There are 4 ways to turn a row about zero (a turn may also mirror it). The second row of each pair is the first, turned, with some noise. The first 36 pairs use one turn. New pairs use 3 turns, one after the other, and a turn may come again.
Some pairs, each with its turns in order after it:
[ 15 -12   6  14 -15 -17 -11 -21]
[  8 -17  13   3  -1 -31  11  -5]
labu

[-14  -8 -14 -12 -13 -15  -6   2]
[ 13  -9   0   3 -20  14  -7 -12]
Lor

[ 18   9  -6   7   5 -12  -9  -1]
[ -9  -2 -17   0  16   8  -5  -5]
Lor

[  3 -16   3 -11  -2 -20  -6   2]
[ 11  10  -1 -11 -12  12  15  -1]
nelok

[ -8  -7  20 -17   1  14  11  10]
[  6  -1  14 -15 -11 -19  -2  16]
Lor

[-16  -3 -16  20  -8 -12  -6  19]
[-9 -5 -1 11  4  6 25 24]
labu

[ -6  11  -2   0 -11  11   5 -14]
[  4   2   1  12  -2 -16   6 -13]
Lor

[-20  -8  18   4 -13 -17  -4  13]
[ 12 -11  -4  11 -25   2  20  -5]
nelok

[  6 -16  16 -11   0   8 -16 -21]
[  3   3 -27  14 -10  -1  16  12]
Dusiv

[ -2  15  15  13  17 -18  -4 -14]
[15 -8 20 16 14  9 11 13]
nelok

[-8 18 -6  8  7  5 13  1]
[ 11 -13  12  -6   5  -7 -11  -3]
Dusiv

[-17 -13  -8  -4 -12  -5   0  -8]
[ 12  -3   7  14 -19   8  -2  -5]
Lor

[-18  17  -8  -4 -12  -9  12   0]
[ 20  -4   9  -1   1  -1   5 -24]
Lor

[-15   2  17   3  -9 -12  -7  -3]
[-11   8  -4 -13  -7 -14   0  13]
Dusiv

[  9 -17 -18  -5  13  21 -10  -4]
[-30  14  -1   0   4 -12 -10  -9]
labu

[ 14 -16 -16  12 -13   5  18  -1]
[-25   4  -7  -5 -13  17 -17   6]
nelok

[-21   3 -15  -2  18 -11   6 -15]
[ 18   4  17   2 -17 -22   1 -10]
Dusiv

[ 12  12 -12 -15  14 -21  14  -6]
[ 24   1 -25  -8  14   5   0  -3]
Lor

[-17  19  15  16 -16   0 -14  11]
[ -2 -20  -3  27  -1 -10  15 -18]
nelok

[-14   7 -19  11  17  14 -11 -18]
[-12  13  -2  -6  37  -4   1  -1]
labu

[-11 -15  17   6  -6  -9  20  19]
[ 16   6  -9  11 -23   1   3  22]
labu

[ -9 -19  19  -4  17   0 -20  -2]
[ -9  15  10  -3  -9   4 -25  19]
Lor

[  5  -9  16  10   4 -19   5  -6]
[  8  -3  18   5 -10  16   7  10]
nelok

[  8 -18 -19  20   3  -9  12   3]
[-18  10  -6   2 -11  17  -1  23]
nelok

[ -6 -17 -17 -17   4  -8  14 -12]
[ -2  11 -26   5  -4  -9  10 -17]
labu

[  1  -1  -8  -6  -7 -10   8  11]
[ -3  -8 -10   6 -11   9   8  -1]
labu

[  4  19   7   6 -11  10  -2   7]
[ -2  -8   0  -8  18   3 -10  13]
Dusiv

[ -8  -5  10  18  -6 -11   2   4]
[13 -3  4  5 -1 -7 10 20]
labu

[  4   4  18  -3  20 -16  -9   0]
[  0   7   0 -10  15   3 -24   9]
Lor

[-18   9 -15  -7 -21  -5   1  -8]
[ 10  12  16 -11  11 -11  18   7]
Dusiv

[-19  -7  -4  17  14 -13   7   3]
[  0   3  14 -10 -26  -5 -11  -7]
Dusiv

[ 13 -20  15   7   9   9  13  12]
[-14 -18 -15  -2 -13  18  -4 -11]
Dusiv

[ 11 -16  19  -5  -2 -15 -20  -9]
[  5   2  22 -15  -6   9  24  -7]
nelok

[  5 -13  -2 -13  12 -16 -10 -18]
[ 12   7   7 -23   8  12  13   9]
nelok

[ 12  15  -7  -7  20  20  11 -10]
[ -5   3 -12  -6  16   5 -28 -14]
labu

[  4  17 -13  -6 -16   3   3 -12]
[ 9 -3 14  6 20 -5 12  8]
Dusiv

New pairs. What belongs after each?
[ -6   5   5 -10   0  19  -8  21]
[ -2   3 -23   1  18   7  -6  -9]
Dusiv Lor nelok

[-16  16 -10  -9  -6   3   5  -6]
[ -8  18  -7  -2   2  11 -14  -8]
labu labu Lor

[-19   2  -8   5   6   8 -16 -19]
[ 8 14 24 -7 16 -2  3 -4]
nelok labu Dusiv

[  6   9   2  16  16  18  -4 -18]
[  8 -16  -7 -25  -6 -11   0 -15]
nelok labu Lor

[ 20  -8   6 -13 -16   6 -20   2]
[ 14  10 -25   7 -17   4  -7  -1]
labu Dusiv nelok

[-18   6   9   3  17   9  11  16]
[-17  -8  15  14   8  -1  19  -5]
Dusiv Lor labu

[-17   6   3  -6  20  13  -1   9]
[ -2   8  20  12   8  -4 -12 -14]
nelok Dusiv Lor

[-17  -2  16   2 -15  19  -7  17]
[  5  17   6  16 -17 -16   6 -18]
Dusiv labu Lor

[-21 -16   0 -15  -4  -8  -1   2]
[ 10  -5  -1  15 -14  20  -2   7]
labu labu Dusiv

[  9   4  -1 -17 -10  19 -14  11]
[  7 -12 -17  15  -1  14  -4 -16]
nelok nelok Dusiv

[ -2   9  12 -12 -16   7 -19  -2]
[ -1  -7   5  -9  13  23 -16   0]
labu Lor Lor

[  9   9   4 -10  16  11  -3   5]
[-17  -4  10  15  -1   0  -2  -9]
Dusiv Dusiv nelok

[ -9  -1  -3   1   2 -15  -1  12]
[ -2   4 -10   0  -3   8  16   3]
Lor Dusiv Lor

[-17  11   8  13  -1  -6  -8 -12]
[-11   5 -18  12   4  -8  -8 -11]
Lor labu Dusiv

[  2 -20 -12 -12  -1  17  -3  15]
[ -8 -16  -7   6 -12 -17   6  20]
labu Lor Dusiv

[ -1  17   1 -14 -17  -7   4  -5]
[ -7 -12  15 -16  -3   5  -5  12]
Lor Dusiv Dusiv

[ 10 -10  -7 -13 -11 -13  17   0]
[  4 -10  -2  12   0   9 -18 -18]
nelok Dusiv Dusiv

[ 15 -16 -15  13   5  -9  12  14]
[ -1  -9  -1  -5  -9  15 -18 -24]
Lor nelok Lor

[ 12 -20 -16  17 -14  -1 -16 -13]
[ -6  23 -12 -14  -4  21  18  -2]
nelok nelok nelok

[ 7  9  6 11 17 11 -4  2]
[  5  -7   2 -15   1   5 -10 -18]
Lor Lor labu

[ -9  -9 -13 -14  -3  13  -2  12]
[ -7   6  16   7   8 -16  -7  11]
labu labu nelok

[ 4 -3 18  7 13 12 14  2]
[  5 -21   8  -5  16   3   2   2]
Dusiv Dusiv Dusiv

[15  6 -3 -3 -4  0 17 16]
[ 11  -1  17  -4  -8 -12  -1  10]
nelok labu nelok

[ -7  21  13  -4  18 -12   1 -20]
[ 19  -8  13  22  -4  -7   3 -19]
nelok nelok nelok

[ 19   2  -4   2 -19   9  -2  -5]
[  4 -11   7  -4  -7   8  20  15]
Dusiv nelok labu

[-20 -11  -9 -16  -9  17  -2   2]
[-11 -13   3  18  10  -4   5  20]
Lor labu Lor

[  8 -19   2  -4   8  -3 -17  -9]
[-8  7 -4 22  9  3  4 13]
nelok nelok Dusiv

[  2   3  -2 -15  21  -3 -15 -18]
[ -1   6 -19 -10  23  -6  -7   7]
Lor nelok labu

[ -5 -10 -20  20  18 -17  10   7]
[ 33  -9   3 -15  12   3   2  -9]
Lor Lor Lor

[ 12 -16 -13  15 -20  11  -1 -14]
[ 18 -14 -21   3 -15  20  -1   5]
nelok nelok Lor

[ -3   0  14 -19  14  -7 -15 -13]
[ 25  -1  14 -14  -3   2  -6  11]
Dusiv Dusiv labu

[ -1 -16   2  14  -5   9  20   4]
[  6   2 -12  21   8  -7   9 -10]
nelok nelok labu

[ 19  13  -7   6  13  -1  12 -16]
[ -2   4   6 -23 -10 -13 -18  -5]
nelok labu Lor

[-19  13  -6  18  -5  14   0  17]
[  6 -14  10   8 -10  -5   0 -29]
nelok Dusiv nelok

[ 4  1 14 20  5  4 12 -3]
[ 21 -10   3  11  -1  12   3   8]
Dusiv labu labu

[-13  12 -13 -17  20   3  20   6]
[  4 -17 -34  -1  10  -1  -1 -10]
Dusiv nelok Dusiv

[  3 -21  -7  14  -5  -4   4  15]
[  0 -11  17 -15 -14 -11 -10   1]
labu Lor nelok

[ 19   3  16  -2  18   3   7 -14]
[ -3  27 -14  -6  -2 -11  -9  -3]
nelok Lor Dusiv

[  0  -4   5  -3 -10   4 -15  16]
[ -8   5 -20  -2   9   2  -9   5]
Dusiv Dusiv Lor

[-16  20 -16 -11  16   8  -7  18]
[-16  16   4 -21  17  -1  20  -5]
nelok nelok Lor

[ 17  16   2 -11  -5   4 -12  12]
[  7 -14  18   1   4 -15  12  -8]
Lor labu Dusiv

[  1 -15   1   3 -14  -5  -2  -3]
[-2 -4 20  0 -3 -2  4  6]
Lor Lor Lor

[18  0  4 11 -3  5 -7  8]
[-14  16  -1  -3   4   0   5 -11]
nelok Dusiv Dusiv

[ 13  12   5  13 -17   8  -2  17]
[-14  10  13  10  24  -3  -4   2]
nelok Lor Lor

[  2  -4  10  13 -12   1  -2  20]
[-19   5 -11  -8  12   5  -5   6]
Lor Lor Dusiv

